The first 7 rows are patterns. Each new row is the sum of 2 different patterns, raised or lowered, with some noise. Before adding, each is slid sideways (what falls off one end comes back at the other) and multiplied by a number that may be negative. Names go in the order of the patterns.
Some rows, each with the names of its patterns after it:
[-29  15 -32  19  30  11  19   0  12  23 -20  29  11 -24   0  31   9 -14
 -27  31   4  18   4 -22  24 -28  -6 -11 -17  20  11   1 -27  15 -23   7
  32 -31 -23  -9   4  11 -24  18 -24   6] => Q
[-16 -30 -29  -3 -22 -22  22 -11  24 -31 -31  11  15  24  15  24   6 -28
   2  -3  15  13 -19  16  20  -5 -15   7   0  25 -16  -1 -24  17  -7  27
  21 -10 -12 -15 -29 -25  13   7 -24 -25] => A
[ 28  -5  10   2   8 -31  22 -28  -9 -16  20 -17 -18 -29  -5 -28  -4  -7
  31 -16  28 -24 -26 -24 -31  11   3 -19 -30  16 -27  -2 -29 -12  24 -19
  21  31   5 -12  12  21 -24  -2   2 -18] => X
[ 31 -30 -23  22  10  -2  12   8 -12 -27  19   5  12 -22  27  -7  11 -13
  -1 -26  28 -23 -31   8   7  13 -11  15 -10   9  32 -31  20  -6  29  12
 -14  16  25   2 -23 -28 -12 -27   8 -23] => W
[ 15 -19  15   1  -2   2   8  14  29 -12 -32  -2 -16   0 -30  24  10 -12
 -21  -5  11  29  -6 -18  23 -13  18 -21   3   7  14  27  -7   7  12  -7
 -23 -13 -25  10  12 -20  -5  -1  20  13] => B
[ 30   3 -13 -16 -28 -28   7 -26  14  27   4  24 -24  13 -25   0  -3  30
  23  12 -20  25   3  16  21  20 -31  -6  17  12  15   7 -16 -26 -14   3
   8 -23   0 -32  -6 -29  21  -1  -8  19] => T
[ 29   0  16   7 -19  -1  26 -23 -11 -31  10  21 -26 -30  13 -30 -17  24
   0  -8  10 -18  10   9   4  12 -20  -2   5  10 -32  -9  28 -29 -21  12
  32 -12   7  23 -31  -9   8  27  -4 -29] => H

New rows. What belongs after each?
[-35  -9 -15 -34 -21 -26  -1 -21 -30 -46  20  11 -42  19   2 -10 -61 -12
 -14 -25  15 -18 -43 -36  -5  -6 -33 -29 -19 -25  -4 -24 -59   7 -12   1
 -21 -24  15  26 -36  -1  11 -36 -14 -22] => B H
[-32  -2   0  27  16 -12 -19   1 -24   0   5  16 -37 -23  -8 -39 -44 -11
  -8 -11  23   5   2  -7 -37 -21   1  -9  18  -3  12 -22  -4 -31 -11  -8
  -3 -14   3 -23 -31 -17  15  12 -25 -14] => A T
[ 14 -43 -45 -15 -53 -24 -41  -9 -45 -62  10 -44   2 -18 -41 -22 -16 -60
 -41 -47 -30   2 -64 -82   3 -47 -42 -10 -39 -25 -33 -33 -25  -6 -35   0
 -64 -54 -32 -35 -62 -48 -19 -46 -69 -24] => Q H
[ 15   8  15 -11  30 -14   4  25  -8 -20   5   7 -12   9  -5 -52  40 -40
  -5 -43  -2  -2 -30 -46  -7   2  21   5  41 -21  41 -49  10   5 -43  -3
   3 -24 -28  20   6 -20 -26 -22  34 -42] => X W
[-19 -34  -9 -58 -19  -4 -18 -52 -15 -10 -18 -33 -38 -12 -27 -15 -49 -29
 -30  -3  -4 -37 -30   2 -29 -64 -21 -36 -28 -37 -38 -36 -40   8 -11 -20
 -58 -17 -12 -45 -22 -31 -20   8 -38 -71] => B H
[-16 -68 -32 -35 -22 -16  -8 -31 -31 -33 -22 -54 -17  -2  15  20 -20 -51
  17 -13  -9 -27 -20 -62 -10 -26 -14 -11 -19 -43 -56 -64  -8  17 -37  -6
 -47   1 -69 -13 -12 -10  -2  -9 -50 -27] => B T
[ -6  22  39  28  30 -31  35   4  24  19  49 -35  23  32  29   8  26   6
   3  -1  30  18 -10 -15  -9 -19  -5  47  26  21  16  36  25  18 -17   1
 -18  35 -10   5  48  -4  11 -20  29 -23] => X T
[34 31 36  6  0 40 38 39  5  9  8 17 17 39 21 54 37 11  9 22 42 27 35 44
 37 44 52  4 22 19 44 41  3  4 -4 24 -3 19 39 19 17  3 -6 42 33 12] => A B
[15 27 22 31 41  8 51 19 12 18 47 26 56 70  0 12 41 52 49 40 65 19 51 29
 22 17 23 71 62 36 19 18 34  1 46 60 13 34 39 27 34  0 37 37 55 29] => Q A
[ 18  39  56  34  27  36  33   9  38  21  55  11  66  25  27  30  12   1
  49   2   8  43  36  28  26  31  24  54  45 -13  45  26  62  29  25  31
  55  16  13 -14  26  19  45  18  57   8] => Q W
[-14  10  14  13  30  54   3  50  28  21   2  10  28  26  41  22 -14  58
   7  33  11  22  12   8  13  27  44  46  22  28  10  38   0  31  37 -13
   9   6  24  13  25  51  21  17   6  26] => W T
[-75 -16 -56 -35   1 -43 -25  -7 -48 -33 -15 -27  -4 -60 -34 -46 -11 -61
 -16  10 -61 -57 -30 -25 -59 -16  -6 -75 -57 -35 -32 -55 -58 -22 -45  -2
 -34 -29 -52 -30 -43 -27 -39 -10   6 -48] => A H
[ 29  33  14  18   1  12  -2  37  11  -8  54   4  26  -8   3  26  26  61
  39  44  41 -20  28  16  33  33  28  23  56  24  19  18  35  57  25  29
  22  45  22  30  52  -4  31  25  12  20] => A X
[ 27   2  -7  23   2  18  18  -2  -8  41  -8  25  -2   8 -21  29   8  24
   9  21   3  -1 -36  25   9  24  37  22  48 -18  -5  26  42  -1  15 -14
  30  25 -28  30 -21  -1  -1   9 -11 -30] => X B
[ -2  -4  -9 -15 -36   0   4  11  27   7 -13  -3   2  -5  -5  -2  20   4
  -6   7 -23  13 -12  22  -1  -4 -19 -24 -15 -18  -2  30 -17 -26 -15 -26
   6 -38  -4   3  -3 -26  -9 -17  23 -11] => A B
[  5  -5  14  -3   9 -19   3 -22  19 -15  20 -24  21  -7   4 -40 -19  -8
  -8  27  20 -19  -2  -1 -42  -8 -38  11   4   4  11  20 -22 -29  -3  26
 -36  -7 -10 -33  -1  19  12 -14  -7 -32] => X T
[ -2  11 -20 -35  39 -24  27  42  18 -46  -2  32 -17   6   0 -40  -7 -23
   2   1 -21 -34 -16 -37 -44   0  11 -29  -7  -5 -11 -45 -27 -40  -4 -14
  -7 -13  -3 -24 -10 -17  12 -48 -35  10] => X T
[-25 -30  -8  43  22   7  10 -16  -6  36  43  28  23  13  27  18  48  -3
  38 -29  24  33 -18 -33 -13   7   6  27  48  -3  32 -16 -28  10 -27  16
  -2  39   1   7 -40  -7  -6  37 -30   6] => A T
[-34 -30  -3 -32 -17  -3 -25 -21 -35 -60   1   6  14   8 -10 -18 -28  -2
 -33   6  -9 -18  -1 -18 -12 -41 -30 -24   7 -37 -34 -21  -5 -27   9 -20
 -26 -32 -30 -46 -21 -22   1 -32 -28 -43] => A X
[ 3 16 24 25 30 44 31 15 13 18 31 39 20 24 14 -9 19 27 41 25 26 30 11 31
 52 49 11 29 40 41 52 12 56 -4  4 26 18 -6  8 45 35 40 52 -3 43  9] => X T
[-72  18  -8  -7 -32 -31 -45 -58 -27 -11 -71  -1 -54 -36 -64  -4  -6 -52
 -53 -38 -10  11   8  10 -32 -12 -28   4  25 -33  -4 -41 -33 -21 -32 -28
 -41 -16 -17  20 -20 -25  -8 -25 -47  -4] => W T
[ 15   6 -17  10 -39  -3 -28  15  -8  13   3  37   5   3 -24 -13 -11  22
 -18  28  20   7   1  -9  -8  -3  16  13  39  10   6  -3  33  -7  30  15
  31 -16 -17  24  -5  -8   3  -7 -25 -21] => X T
[-43 -40 -38 -45   3  -7 -51  -6 -11  25 -13 -18 -18  18 -24   3  -5 -24
  -2  16 -37 -34 -27 -37 -21 -53  19  -5 -30 -45   0   1  -9  -1 -21  -4
 -50   6 -41 -29  10   1   1 -44 -10  13] => B H
[17  3 18 25 56 21 36 42 19 12 31  1 34  6 32 25 -1 28 40 37 -3 35  0 35
 63 58 56 28 33 63 20 75 41 40 12 53 45  7 -9 48 44 55 53 40 40 33] => Q T
[ 54  26 -13   7  30 -11  16   5  34  36 -14   6  28   8   5  61   3   8
  27 -12   6  24  30  40  16  32  17  45 -24 -10  38 -28  11  22  63   6
  25  18 -28   5  39  24  11 -24  30   4] => T H
[-50  -5 -10 -21 -45 -19 -30  -1 -41 -66   0 -12  10 -42   0 -49 -28  17
 -42   8  -4  24 -21 -37  11  21  -7 -18 -23 -29 -27   2 -56  17 -66 -18
  22 -19 -34 -28 -25 -50 -48  16 -16  -6] => A W
[ 32  22  34   4  20  27  51   6  32  20  -6 -13  30  13  60  44  14  63
  -2  50  -9  29  28  60  65  30  15  57  23  22  32  26   8  29  25  31
  35  48  20  13   0  42  32   5  27   6] => B T
[ 23   1  -7  21  -1   9  19  -8   5  35  -2 -29  27  27  35   0  38   2
  16  15  -7   5  16  48  33  16  12  22  21   7 -25  15 -12  30  -5  15
  -5 -24   2  12  15  13   2  13 -10  22] => X W
[ 27   0  44  17  43  42 -17  13  26  34  49  17  36  11  41 -26  41 -30
  59  69  24  24  -2  17  23  -3  65  26  -2   8  37  40  -8 -21  53  35
  28  20 -21  49  -8  29  -7   7  18   9] => Q A
[-28 -37 -32 -20  15 -35 -28 -38  19 -32 -40  -4   4 -31 -29 -28 -13 -18
  -3 -19 -37 -36 -29  11 -49 -42 -11 -38  -1 -40 -50   9 -21 -13 -26 -23
  20  13 -12  -4   8 -64   2   3 -47 -14] => W H
[-21   4 -27   7 -24 -13 -46 -63 -10 -28 -30 -62  14 -31 -29 -52 -28   8
  -9  -5  -6   5 -36   3 -18 -33 -15  -5  -9  -1 -16  -2 -18 -30 -50 -22
 -32 -13 -45  -6 -31 -15 -28 -10 -53  -7] => X B
[-28 -13 -35  45 -10 -34   3   3 -24 -10  11 -24 -35  43   2  38 -40   3
  14  31  19  25   7  38 -37 -14  12  26  32 -16  34  20  10  16  -9  24
  26  17  15 -27  36  20  32  11 -28 -15] => A W
[  5  14  36   3   8 -10  38  -6  21   2 -11  39  49   2 -25  -4   9  -7
  -1  22  38 -16  11 -12  -6  24 -14  -8  17 -22  37 -32   2  31  18  10
 -10  25  36 -23 -15 -17 -20  32  -2  10] => Q B
[-21  22 -37   1  -7   8  28 -36 -13 -11 -23 -15  34   9  -1 -11   3   4
  13  13  17 -38 -10  14   9 -14  -4   3 -41 -26   6  24 -26   2 -11 -29
 -29  17  14 -10 -11  37   1  -1 -11 -33] => T H
[  7  23  23   2  39  36  45  17  25  -1  30  -5  23   7  32  31  11  24
   9 -10  37  36  67  29  66  17  -4  12   5  50  41   7  19  56  10  18
  14  23  65   8  46  41  47  18  58  61] => A X
[ 41  38  42  34   0  40  22  38  43  42   7  24  33 -14  10   2  28  27
  59  32   4  23   5 -21  16  -4  61   1  62   6   7 -20 -16  16  43 -14
  -1  18 -17   3  32  18  25  -1  22  32] => X T
[-49 -22 -60 -19 -60  12 -37 -66 -30 -34 -37 -56  -7 -35 -37 -16 -69 -32
 -56  -6 -35 -58  -2 -17 -13 -75 -76 -37 -47  -6 -43  17 -54 -70  -8 -23
 -23 -12 -37 -31 -42 -15 -37 -12 -48  10] => A W
[-15  12  20  15   0  24  43 -29   4   9  30  25 -23  47  15  29  27 -13
   5  30  12  -2   4  16   8  10   3  31 -10  -7  42   4  18  16  16  11
  35   5   2  -6   0  15  13 -21  20  15] => Q H
[ 28 -35  -1  26   4  -3  17  -2  33   2 -18  14 -29   3 -12  28 -15 -13
  12 -26  -6  38  25 -19  28  14  -9 -20  11  31  12  -3  24   7  26   4
 -31  -4   9 -10   4 -40   6  20  -4 -10] => B H
[-32 -16 -31 -19 -19 -17 -44 -41 -32 -41 -48 -14   4 -27 -29 -26 -19 -34
 -26 -38 -11   1 -32 -47 -29 -23  -6 -29 -31 -42 -47 -25  -7 -15 -26 -32
 -53 -29 -25 -20 -35 -38 -52 -29 -41 -31] => T H
[-22  26 -59 -14 -20 -26 -42  -2 -24  14  30   1 -29  -4 -24 -52 -15 -47
 -22  -5 -11 -13 -36 -55 -29 -40 -20 -39  -1  -9 -26 -12   4   5 -58  -5
 -16 -42  -9   8 -14 -27 -15  23 -32   7] => W T
[-19   9  28 -16  -1  -1   4  56   8   9  25  12  30 -12   2  44  34 -14
  56  17  -9   0  15  20  22  19  28  16  -2  45  32  -4   5  49  15   9
  41  41   6  -8   9  20 -22  40  16  20] => X H
[-18 -31 -39 -29   7 -36 -15  10  -3  20 -53 -27 -11 -14   8  10   5 -15
 -21  -6 -13  13 -11 -22   1   9 -18  -6 -15   6  18 -16 -22 -23  16   1
  19  25 -15 -19 -39 -28 -45  16  14 -17] => A X
[-10  14  43   0 -17  -2  -8 -20  15 -33  29  32  28  17  -8   1 -25  15
  13  43  43  33 -21  22  27  36  35  44   0   3  37  32   5  21 -21   6
  16   2   3 -32  -5 -34  -1  -1  22  11] => A T
[ 47   5 -11 -11  31  15  16 -16 -20 -10 -23  19  20  -2   0  25   4  -9
  20   7  -3 -13  10  -3 -31  42   9  14 -30  12  12 -36  13  -3   8  39
  23 -27  20  27  47   7   5  44  34   6] => A H
[-42 -43   4 -16 -30 -29   3  -9 -17 -44  -8 -26  -5 -24 -40 -31 -18  -5
 -34  -1 -35 -20   2 -51   7 -22  -1 -17 -13  -4 -18  -3 -28 -49 -51 -36
 -19 -50  22 -36 -45 -18  -8  -7 -28 -15] => W H
[-40 -48 -46 -12 -28 -58 -15   7 -11 -54  -1 -25 -43 -51 -11 -67  14  -6
 -10  -9 -17 -44  13 -69  -9 -30 -26 -40 -18 -43 -42 -72  -5 -30  15 -39
 -13 -28 -70 -50 -61 -28  -7 -34 -53 -32] => Q X
[ 38 -11  63   0  -4  17  23  34   6  -9 -21   3   1  -2  73 -40 -28  25
  28  24   1  39 -20  -1   6  32  -3  11  65  20  41   4  26  14  23  20
  -3   0  21  58  14  15 -19  53  48   4] => Q W
[ 55   5  19  14  65  32  35  25 -21  26   6  15  22 -25  35  -9   9   7
   7  23 -10  22  23  11  67  47  30 -23  47 -22  24  68   5  -4  -8   7
  35   1  41 -18   4  20  37 -36  40  16] => W H
[ 22  25  23  39  24  49  19  22  35  70  27   2  21  72  18  57  41  -7
  45  13  15  30   8  35  31  20  19  42   6  28  72   7  -8  40  42  26
 -12  46   6  18  25  46  -4  23  53  54] => Q H
[-12 -20 -43 -27 -26  -3  26 -32 -33 -65 -54 -53  -7 -14 -23 -28 -52 -49
  19 -30 -52 -23 -19 -33  -8 -25   7 -24  -6 -19  -9 -18 -35  13 -28  -4
  14 -12 -56 -31  13  16  17  30   0   2] => A T
[-17 -33  -6 -40  10   1 -24 -14  26 -22 -15 -15 -22  32   2   9  25   5
  -4  22   9 -10 -11   9 -28  39 -19  23  22  18 -15  26 -15   8 -21  40
  -5 -27 -24  13 -19  -6 -15  51  -9  41] => Q X
[ -7 -18 -20  13 -31 -20 -18  21 -15   7  -9 -24 -22  18 -62 -38 -41   8
  13 -43 -27 -55 -30 -22 -54  18 -32   2 -28 -51   5 -18 -41 -38 -31 -41
 -47 -41 -25   5 -28 -59  -3 -43 -43  -7] => A W
[ 67  48  13  37  29  45  27  53  33  -5   4  14  23 -12  24  19  21   2
  37  19  36  33  43  35  26   8   2 -14  44   3  60  38  35  29  -9  49
  14  37  46  74  38  31  26  67  38  63] => A T
